Every row belongs to one group in each of 4 separate groupings. Each group adds its own fixed numbers to the row, and there is some noise. The rows also spread widely along 13 directions, which tell nothing about the answers.
In the rows, zero is written as 128.
Some rows, each with its group in each grouping after it:
[140 122 141 130 113  86 128 189 130 132 152 149  52 164  73 152 117  86
 218 151 175  77  67  77 126 142 112  91]  (2) j41 tomor j525
[149 154 101 186 126 126 131 154 147 123 159 135 156 164 128 165 133  83
 157 120  75 110 123 140 113 106 130 161]  (0) j573 tomor j525
[132 139 131 163 121  88 119 122 182 133  98 158 135 191 132 118  88  75
 149 124 165 130 123 156 164 111 104 148]  (0) j573 Rolol j468
[101 131 116 180 163 132 132 136 136 169 121 153 187 112 164 169 148  70
 105 133 106 109 129 165 106 105 103 170]  (2) j544 Rolol j835
[141  89 103 106 114 121 130 142 112 130 154 129 152 112 117 110 145 127
 117 172 120 115 169  91 121 136 134 116]  (1) j544 Nus j468
[ 98 126 115  84 149 128 177 148 164 117 105 109 102 139 101  94 116 177
 188 164 155 158 134 115 130 117 116 134]  (3) j879 Nus j864
[121 126 147 148 143 126 147 115 125 126  94 140 140  89 151 147 130 120
 116  98 100 139 122 112  74 153 106 124]  (3) j332 Bebo j864
[128  95 124  66 128 101 142 145 134 147 178  89 169 160 105 123 205 161
 123 157 122 114 161  93 179  81 146 173]  (1) j332 nonet j835
[139 104 151  87 145 125 114  93  98  82  72 114 115 124 125 108 164 125
 119 107 179 154 115  87 107 142  90 110]  (1) j41 Bebo j835
[131 112 115 102 147 126 171 113 149 128 108 132 153  84 134 111 124 138
 117 145 115 149 160 135 127 129 104 160]  (2) j879 nonet j835
[142  60 133 127 145  65 103 134 121 198 136 181 142  96 109 149 125  71
 120 165 177  82 128  89 167 115 103 126]  (2) j544 Rolol j468
[ 89 135 119  87  85 141 134 116 132 110 155 103 135 168 138  98 148 186
 113 167 136 165 159 148 153  96 141 129]  (3) j544 tomor j864
[138  84 115 119 123 115 123 120 139 118 130 136 157 124 132 135 146  99
 156 175 158 100 169 112 113 145 127 124]  (2) j573 Nus j468
[119 138 158 144 114 111 142 114 130 104  76 145 147 146 154 176 196  70
 109 100 121 123 131 125  83 114 118 115]  (1) j332 tomor j864
[145  86 143 116 167 101 122 113 146 143  96 138 154 120 134 141 150 101
 160 138 166 113 138 104 118 137 101 155]  (2) j332 Bebo j835
[107 161 124 163 138 105 134 129 154 149 107 162 120 155 118 123  90  98
 128 127 126 171 104 174 163  73 114 149]  (2) j879 Bebo j864
[132 163 165 107 107 127 146 126 122  88 136 108 111 148 154 108 129 165
 146 112 120 156 101 112  88 177 113 126]  (0) j544 Nus j835
[145 107 112 115  99  96 126 121 178 173 155 149 154 136 125 168 128 124
 147 116  98  96 163 130 194 120 161 108]  (0) j544 tomor j525
[131 125 115 123 134 136 112 132 144 136 158 115 125 151 130 115  76 152
 184 155 152 120 112 110 113 174 132 114]  (3) j879 Rolol j468
[126 141 145 172 121  81 116 157 112 137 145 139 128 168 123 152 134  86
 150 145 130 130 101 119 113 121 140 127]  (3) j332 Nus j468
[158 125 121 131 123 123 114  92 155 121 124 140 159 142 152 179 158  98
 198 158 147 121 142 124  78 139 155 119]  (1) j879 tomor j525
[127 126 125 111 104 143  77 110  87  93 141 110 110 190 116 119 143 147
 125 112 165 133 103 107 132 123 130  80]  (1) j573 Bebo j864
[ 86 121  95 108 129 145 153 145 102 127 118 138 102 112 104  71 110 150
  92 184 154 161 130 143 129  86  80 136]  (2) j544 Rolol j864
[122 144 156 100 126 136 148 120 138 128 154 114 154 114 143  95  96 164
  77 116  99 137 112 137 152 135  88 190]  (2) j573 Rolol j835
[147 106 104 118 167 155 118  92  89 137 126 131 125  59 132 111  89 163
 133 181 161 169 118 110  68 137  88 133]  (3) j573 tomor j835
[ 83 122 121 112 130 128 155 125 119 119 105 117 161 115 149 165 214 124
 123 136 119 142 145 130  87  97 134 132]  (3) j544 Rolol j864
[161 139  75 173 154 169  98 133  97 149 173 129 164 107 118 128  86 121
  76  90  40 131  99 121 125 123 128 131]  (1) j879 Rolol j835
[111  93  85 128 153 136 131 189 131 140 124 128  98 134  76 137 124 117
 168 107 120  84 121 103 162 122 120  96]  (2) j544 Bebo j525
[ 65 144  99 142 113 149 123 164  80 127 145 106 117 171 123 160 177 129
 120 158 149 103 104 149 111  87 129 100]  (0) j573 Rolol j525
[116 156 148 127 122 113 101 157 123  86 144  92 103 230 106 130 145 109
 129  31 100 121  66 117 191 132 125 123]  (2) j41 Nus j835
[134 130  75 116 109 156 125 120  81 105 178 122 133 104 110 121 133 142
 115 170  96 148 126 122  90 102 136 119]  (2) j573 Rolol j864
[135 113 149 126 154 139 138  92 114 190 157 163 170   9 175 152  80 148
  76 163 112 113 117 122  76 165  80 152]  (2) j573 Rolol j835
[133  93 123  96 157 106 152 141 116 148 158 123 156  90 111 102 144 144
 108 181 137 119 152 101 141 115  78 199]  (2) j573 nonet j468
[155 107 151 104 135 119 121 106 153 144 166 129 159 112 136 112  99 155
 120 149 145 111 136 113 154 147  82 189]  (2) j573 tomor j525
[127  72  90 110 130 125 148 162 132 158 153 143 137  93 101 124 122 116
 158 201 150  69 149  88 109 135 111 114]  (2) j879 Rolol j864

New rows, each followed by its group in each grouping:
[123 103  60  90  99 174 100 136  92  95 167 104 101 154  83  95 118 163
 133 138 129 119 127 107 147 118 141  68]  (2) j573 Rolol j864
[125 143 107 123 153 106 132  90 144 187 153 154 173  87 126 176 131 128
 106 119  66 167 116 160 162  49 133 174]  (2) j573 Rolol j864
[138 114 112 105 122 122 154 151 132 131 168 122 114 124  99 113 109 160
 144 133 103 127 125  89 148 126 119 130]  (3) j573 nonet j864
[144 135  91 133 144 157 141 133 133  97 126 126 121 108 125 122 121 127
 182 145 109 151 128 128  77 141 112 142]  (2) j544 tomor j525
[116 103 158 106 151  95 120 122 100 150 100 153 109  79 113 128 121 113
  88  94 149 119  88  97 148 140  77 117]  (2) j544 Rolol j468
[ 69 125 138 109 147 133 162 161 107 122 110 110 119 149 127 139 189 123
 113 144 162 101 116 131 114 108  88 143]  (2) j573 nonet j835
[167 100 102 115 145 122 102 106  93 137 149 143 128  84  98  95  94 149
 110 137 118 159 121  95 130 117 106 130]  (2) j332 Bebo j864
[153  91 104 118 162 109 120 123 146 160 162 129 182  95 117 172 164 102
 144 115  91  96 139 106 148 115 128 169]  (2) j41 Rolol j525
[134 120  88 158 170 150 121 134 111 134  98 151 111 107 122 152 120  90
 168 139 137 131 101 127  75 125 102 103]  (2) j544 tomor j835
[ 82 144 116 124 104 118 144 120 157 145 137 142 153 164 132 101 110 127
  81 177 140 155 153 190 185  50 110 171]  (2) j573 Rolol j864
[158  55  85 134 149 140 141 179 120 118 131 129 119  89  75 114 109 109
 160 140 125  68 132  49 108 156  94 119]  (3) j573 Rolol j525
[125 126 155 137 141 100 137 143 129 123 102 152 114 126 122 118 122 107
 141 139 160 137 115 126 135 118  89 159]  (2) j544 Bebo j525
[133 152 128 170  97 151  94  91 138  99 134 135 150 172 166 107  73 121
 107 117 129 153 122 151 110 148 118 121]  (3) j573 Rolol j864
[122 156 156 112  87 110 154 107  94 113 135 131 146 107 146 127 166 133
  45 148  88 176 132 144 112  82 133 148]  (1) j332 tomor j835
[101 124 105 150 149 144 116 118 141 157 105 136 136 132 151 139 103 139
 140 125 154 129 134 158 127 130 107 112]  (0) j544 Bebo j525
[133  87  88  98 142 145 101 107  53  81  92 122  86  98  88 122 160 130
 159 157 187 156 122  99  87 108 115  82]  (2) j573 Bebo j525
[147 102 130 149  93  87 108 140 104 109  91 170  97 156  89 119 131  65
 127 135 168 135 129 108 158  94 128  86]  (1) j544 Bebo j525
[ 75 106 115 116 133 118 118 126 138 134  85 133 126 162 130 154 168  96
 143 142 181 109 135 148 131 106 124  94]  (2) j332 Rolol j468
[ 86 129  98 118 135 149 171 165 104 114 131 102 128 118 117 139 181 118
  91 139  81 122 136 144 118  93 114 142]  (2) j41 tomor j835
[143 109 140 128 107 118 107 109 155 171 149 168 124 118 127 128  41 136
 116 110 137 105 109 111 164 161 113  85]  (3) j573 Rolol j864
[123 109  96 144 139 148 134 151 125 139 132 139 115 118 128 137 111 135
 178 167 155 113 135 112  90 150 121 101]  (3) j544 nonet j525
[158 149 116 127 132  85 134 119 150 183 143 182 104 111 104 182 100  95
 181 132 111 139  73 118 123  95 145  97]  (1) j41 Rolol j864
[181  58 103  91 113 130  97  75 106 110 128 153 129  78 110 101 109 125
 119 158 164 121 164  76 125 143  97  93]  (2) j573 tomor j864
[109 132 133  88 124  95 120 122 122 147 146 119 113 150 109 140 154 161
 171 169 186 144 104 126 150  88 132 124]  (0) j879 Rolol j525
[135  85 125 172 149 131  94 109 118 143  76 167 138 100 142 139  97  95
 118 116 169 124 140 119 122 149  99  96]  (3) j544 Bebo j525
[152 116 131 106 116 116 116 105 116 131 143 130 143 119 133  81 102 153
  86 130 134 159 126 111 160 129 101 146]  (0) j544 Rolol j835
[118 143 142 147  94  71 138 130 136 144 126 160 138 162 130 162 160  90
 128 135 129 156 133 144 161  75 148 131]  (3) j544 nonet j864
[114 128 138 139 120 135 112 155 117 119 114 130  82 187 114 171 143 100
 176 108 176  71  84 103 109 152 120  57]  (1) j573 nonet j525
[130 108 109 108 125 152 118 151 182 102 128  92 147 233 124  92 137 135
 155  91 144  87 155 109 188 154 121 126]  (1) j544 nonet j835
[166 121 135 115 112 125 113  97 102  99 160 132 148 113 135  97 116 136
 108 178 143 158 137 119 108 131 103 166]  (2) j573 tomor j835
[204  77 105  76  99  79  63  83  97 128 187 133 164 155  94 153 195 106
 181 197 176 138 146  70 149  70 187 114]  (1) j573 Rolol j835
[113 116 114 128 115  88 164 142 126 137 101 147 134 136 114 146 177  89
 113 166 147 137 158 142 145  61 122 134]  (0) j573 nonet j835
[118 159 157 153 123 120 159 129 138 118 104 139 132 133 159 109 105 118
 116 150 137 148 102 144  76 137  85 155]  (0) j332 Rolol j835
[ 88 133 179  82  89  99 190 163 151  97  88 124  94 166 120  98 156 113
 101 149 160 116 120 120 138 124  92 126]  (1) j41 Rolol j835
[ 94 132 100 108 120 162 107 136  91 133 164  97 131 160 105 112 129 170
  67 100 100 130  97 120 168  99 125 108]  (1) j879 Rolol j864
[148 129 114 158 122 108 132 153 120 120 164 133 140 158 124 143 142  98
 180 180 137 129 128 110  86 124 134 150]  (3) j573 nonet j468
[158 117 115  93 153 111 129 126  85 123 160 116 110  96  89 127 153 156
 164 150 128 163 100  85 116 106 118 152]  (2) j332 nonet j525
[117 116 108 135 103 133 106 134  88 114 164 115 134 173 135 146 177 125
 152 165 159 123 140 110  98 122 145  99]  (3) j544 nonet j864
[ 93 138 118 108  96 144 149 142 115  80 110 108  90 150 106 103 117 147
 109 119 116 151 113 132 130 127 125  90]  (3) j573 Rolol j468
[147 130 142  96 118  88 144 132 147 160 176 137 136 139 109 103 121 163
 135 177 144 157 134 122 188  85 122 184]  (1) j544 nonet j525
[124 157 158 105  86 114 159 134 210  98  90 140  89 192 107 100  59 133
 161  89 142 130 103 145 185 137 117 110]  (1) j573 Rolol j525
[106 104 108  74  98 136 163 119 141  81 100 120 127 123 119 101 148 139
 142 198 174 144 173 140 119 104 117 134]  (2) j573 Rolol j525
[ 60 118 100  58  86 151 200 156 119 106 130  96 142 126 127 109 202 165
 101 209 122 118 178 130 100  88 139 114]  (1) j879 Rolol j864
[131 138 117  89 118 155 130  72 121 131 120 141 101 102 134 108  72 189
 122 134 144 172 116 129 121 146 122  67]  (1) j879 nonet j864
[113 143 155 157 129 112 105  79 165 190 132 182 151 124 178 216 109  93
 144 128 149  99 109 164 111 138 125  99]  (2) j573 tomor j864
[104 119 116 114 109 126 144 169 167 138 166 118 144 169 109 126 120 132
 128 135 109  80 135 138 187 109 125 151]  (2) j573 Rolol j525
[124 121 121 161 145  71 101 164 171 194 158 142 151 205 118 164 134  89
 176 117 136  84 122 129 199 102 138 150]  (0) j544 Bebo j468
[ 88 194 169 146  71 155 130 134  69  91 195  95 152 160 179 130 166 168
  33 102  54 152 106 146  96 134 127 157]  (3) j544 tomor j864
[109 150 125 127 114 136 129 133 151 109 158 109 154 189 131 111 132 130
 114 115 105 132 122 149 158 104 114 175]  (2) j573 Rolol j864
[106  95 104  99 126 143 138 138 102 105 115  95 127 130 132 125 184 140
 127 148 144 105 161 108  98 141 117 101]  (0) j41 Bebo j835
[123 123 106 142 174 129  62 123 120 172 186 109 176 172 140 143 138 129
 151 128 146 115  99 128 156 119 113 180]  (2) j544 Rolol j468
[117 119 110  97 115 135 119 134 160 168 200 100 174 152 140 120 120 191
 126 142 115  99 154 133 187 131 136 155]  (0) j544 Rolol j525
[ 97 148 182 122  94  90 150 127 131 147 130 143 113 149 151 142 111 136
 118 156 162 131 113 134 136 155 131 112]  (3) j879 nonet j468
[ 78 116 161  52 100  93 218 175 173 116  98 116 108 140 119 112 175 147
 156 189 151 100 156 107 116 136 118 124]  (1) j332 Nus j468
[159  85  78 144 146 130  66  89 114 145 131 159 152 125 128 115  93 106
 151 163 177 143 153 120 133 123 117 104]  (2) j544 Nus j864
[112 139 115 118 176 157 123 114 116 147 177 101 169 109 135  88 104 194
  86 141 106 164 123 140 142  95  73 225]  (2) j573 Bebo j864
[113 167 158 130 148 115 157 102 173 111 107 115 170 159 163  95 136 156
 120 120 135 206 137 160 141  99  86 230]  (3) j544 nonet j864
[136 107 109 183 142 123 106 131 139 192 136 185 133 104 119 131  32 101
 118 139 148 104 106 123 138 131  93 104]  (3) j573 Rolol j864
[122  78  56 135 139 171 124 165 102  99 133  98 160 144 113 125 172 103
 151 170 130  91 166  92  79 134 141 113]  (3) j879 Rolol j835
[114 160 160 112  81 121 111 134  55 138 211 127  87 126 113  89  64 201
  68 157 119 164  80 108 155 135 134  89]  (3) j879 Nus j864
[147 103 155 126 103  98 133 117 118 120 101 166 127 112 125 141 138  82
 124 135 159 105 118  84  95 146 109  89]  (1) j879 Rolol j864
[130 128 110 137 107 139 103  72 116 142 139 150 155 102 163 154 112 135
 116 168 147 145 138 160  96 121 132 104]  (0) j573 Rolol j525
[131  84  82  97 124 164 144 103 159 104  99 123 158 107 127  87 103 140
 116 133 123 127 182 125 132 148 107 118]  (2) j879 Rolol j864
[113 108 132 113  91  95 145 191 118 135 167 124 120 154  88 127 150 106
  92 115  90  74 119  90 172 106 119 122]  (2) j332 Rolol j864
[137 122  81 117 124 171 132 134  78  62 122  94  99 123 108 141 170 126
 144 104  85 141 120  97  67 148 144  70]  (3) j41 tomor j835
[116 136 138 142 134 102 118 141 105 193 185 152 150 129 117 150 131 127
  69 155 125 107 101 123 171  63 102 159]  (1) j573 tomor j864
[171 118 137 119 100 114 110  87  62 126 135 171  86  45 118 113  73 150
 106 142 122 193 105  89  92 148 126  65]  (3) j544 Bebo j864
[ 99 171 137 115 155 116 106 118  78 166 112 155  43 119  96 172 117 148
 164 104 164 169   6 113 104  89 117  48]  (1) j544 Rolol j864
[108 168 154 137  90 133 101  98 137 102 139 115 131 194 176 175 137 135
 175  93 133 126 111 132  90 182 174  63]  (3) j879 Nus j864
[127 128  97 139 136 139  96 122 124 171 184 149 138 133 128 133  80 135
 149 179 151 114 105 136 123 115 117 126]  (2) j573 Rolol j864
[ 92 163 112 125  77 134 169 155  93 101 146 122 100 122 119 118 128 142
 115 167  82 170 117 149  92 113 156  93]  (3) j544 Rolol j468
[136 121 127 104 106 141 141 117 111 105 135 126 138 100 131  84 122 161
  78 166 125 160 155 124 129 111 104 150]  (1) j544 tomor j525
[177 145 145 137 105 121 132 153 150  96 144 127 112 162 104  98  79 116
 164 100 107 118  86  87 129 166 117 140]  (1) j879 Rolol j525
[137 124 124 135 100 123 119 133  91 116 159 122 128 117 115 120 111 134
  76 104  75 130 124 109 147 145 138 107]  (3) j879 tomor j468
[121 160 167 139 108 138 110 107  70  96 141 124 117 115 159 129 120 128
  69 104 103 143  84 129  77 173  96 117]  (2) j332 tomor j468
[120 151 133 154 117 136 119 117 115 122 131 146 118 131 136 122  86 120
 106 139 131 142 106 158 124 132 106 127]  (2) j879 tomor j525
[151 102 112 128 125 109 120 105 128 156 148 167 145  80 118 140 104 111
 137 185 146 132 135 126 121 110 119 140]  (2) j573 Rolol j525
[123  99 118  66  77 146 144  88 122  54  76 116 101 128 135 114 160 138
 148 136 178 126 160  98  74 165 122  47]  (0) j573 Rolol j864
[154  98 114 124 121 113 138  97 128 130  88 184 111  65 134 171 126  75
 195 163 153 119 123 102  34 154 129  57]  (2) j332 Rolol j864
[ 82 106 124 115 122 117 137 144 172 106 113 106 167 213 134 149 204  98
 155 131 158  80 168 141 157 102 127 145]  (2) j573 Nus j864
[138  97 142 100 139  95  82 166  67 186 221 132  80 129  71 160 127 144
 154 138 159  53  46  39 154 134 103  93]  (2) j573 tomor j864
[114 145 127 134  97 142 117 127 111  93 154 107 148 174 137 130 149 131
  88 102 103 128 137 156 155 118 132 141]  (2) j573 nonet j525
[103 146 155 143 126 119 123 118 138 105 122 116 169 173 153 141 169 116
 124 133 141 138 136 165 140 102 115 190]  (2) j573 Bebo j525
[142  97 116 126 138 121 133 135  86 147 133 150 133  70 102 136 131 117
  97 170 137 122 118  94 114  92 101 131]  (1) j573 Rolol j525
[108 102 161 127 125 110 143 123 137 132  80 144 168 128 150 103 145  96
  53 138 158 113 148 117 130 113  67 161]  (1) j332 Rolol j864
[154 120 156 109 113  76 112 112 142 133 143 155 124 157 119 112 125 109
 159 153 178 145 119 104 158 113 102 155]  (2) j544 tomor j864
[122 123 107 135 103 144 122 140  96 134 159 124 152 139 129 137 145 115
  82 150 101 101 139 125 124 123 146  97]  (1) j879 tomor j835
[107 140 119 153 151 175 120 118  90  93 111 104 172 134 180 182 205 100
 131 125 119 109 129 129  21 147 124 117]  (1) j573 Nus j835
[107 136 103 135 112 167 141 152 112 104 178  86 166 157 151  81 127 170
 106 204 110 142 158 142  89 121 119 175]  (3) j332 tomor j835
[100 114 111 105 146 111 166 159 128 173 139 141 129  78 106 125 115 132
  97 147  93 126 127 130 162 100 105 147]  (2) j544 Rolol j468
[121  70 103 125 135 132 119 135 134 163 142 136 178 111 133  94 114 124
  77 174 142 102 191 134 174 115 100 156]  (2) j544 Bebo j835
[148 130 124 114  96 115  83  87 103  98 108 150  83 145 111 140 104 102
 133  51 121 154  78 119 154 152 150  40]  (2) j544 Rolol j468
[158  73 111  89 145 135 138 137 150  85  94 118 116 132  95  75 112 126
 186 154 174 116 151  84 121 153  88 134]  (2) j573 Bebo j835
[124  86 158  94  96  75 168 181 140 118 119 134  94 133  74  78 110 123
 116 149 145 108 137  79 184 130  99 137]  (3) j573 Bebo j468
[104 121 114 164 184 143 115 139 137 135  78 121 144 155 122 141 147 100
 115  98 145 120 109 139 133  90  78 160]  (1) j332 tomor j525
[133 165 126 138  96 126 112 103 141  98 143 129 148 188 144 157 147  92
 162 133 121 149 113 164 111 105 160 129]  (2) j573 Rolol j835
[153  87 106 100 145 143 120 132 143 111 173  97 177 146 138  85 138 149
 154 168 146 102 174  94 123 178  97 193]  (2) j544 nonet j468
[110 135 157 103 102 111 142 125 127 163 150 144 101 112 138 130  88 162
 124 143 147 107  88 108 124 159 108  85]  (0) j879 Rolol j864
[115  72 117 109 181  94 166 169 151 199 124 155 141  75  86 132 126 105
 123 140 133  79 123  87 166 101  74 166]  (2) j879 Rolol j864
[ 97 156 114 108  80 165 123 125 123  46 146  83 120 207 139 127 169 133
 135 117 113 128 132 155 110 145 150 103]  (2) j573 tomor j468
[121 128 113 121 145 120 145 129  80 154 150 129 127  72 114 137 133 155
 105 157 104 149 114 119 108 105 111 140]  (0) j573 Bebo j468
[117 166 166 156 134  90 131 165 110 155 148 132 108 166 125 128 103 128
 104 111 120 137  63 126 147 116  95 152]  (0) j332 Nus j835
[104 126 102 130 150 170 163 148 141  98 118  89 179 115 150 118 164 146
 116 118  80 132 154 135  91 131 104 187]  (3) j544 Rolol j525
[ 70 115 137 109 122 124 122 136 152 188 141 145 133 169 136  99  87 165
  86 163 184 109 137 148 203 101 101 113]  (1) j544 Nus j864
[ 96 147 139  70  47 151 118 112  67  53 163  73 114 181 152 103 193 193
 106 138 138 152 144 113  93 156 154  68]  (0) j544 Nus j864
[168 169 131 186 117 144 101 100  77 105 152 143 150 110 171 137 119 108
 104 133  93 172 103 136  42 150 113 140]  (0) j544 tomor j835
[105 123 103 176 163 139  74 114  71 159 109 148 121 126 138 212 168  88
 148 103 159  97  81 115  66 121 113  58]  (0) j573 Bebo j864
[ 94 130 151 131 160  84  98 140 143 163 133 130 125 196 121 162 143 100
 173 122 180 100  87 129 174 121 123 131]  (2) j879 Nus j468
[119 115 109 159 115 122 108 130 123 139 123 141 153 151 147 159 160  91
 125 109 125 101 152 131 123 126 130  94]  (0) j544 Bebo j864
[ 92 136 156  90 106 115 140 150 110 116 141 101  98 175 111 136 164 152
 116 123 137 127 101 118 159 105 131 109]  (3) j573 tomor j835
[128  96  91 107 135 146 114 133  97 135 166 126 129 111 102 101 113 146
 125 171 146 114 120  96 120 119  96 132]  (2) j573 Rolol j864
[ 98  91 108  72 126 144 174 137 145 111 120  90 148 105 134  91 142 179
 131 180 130 131 171 117 102 144 117 146]  (3) j332 Rolol j468
[103 128 141 112 111 144 148 118 190 118 131 103 182 171 166  77 104 171
  97 131 127 129 168 144 156 143  99 188]  (3) j332 Rolol j864
[149 147 106 152 136 133 100 104  86 132 154 142 116 120 130 150 119 124
 162 144 144 152  78 111  63 124 116 105]  (0) j573 Rolol j864
[ 90 122 158 113 134 111 144 136 158 139 111 124 145 145 144 147 157 130
 146 144 149 100 136 144 130 125 114 154]  (2) j332 Bebo j525
[102 141 138 129 152  85 189 180 132 124 102 124 109 132 103 190 215  93
 212 145 129 117 101 100  72 101 130 141]  (0) j879 Nus j525
[112 110 115 128 140 112 138 160  50 126 144 131 106  95  89 111 155 110
  74 155 126 131 106  96 107  96  86 130]  (2) j41 Nus j864
[101 161 158 100 150 100 148 116 144 192 141 142 116  95 140 191 130 173
 165 111 118 138  73 135 129 117 129 123]  (0) j544 Rolol j525
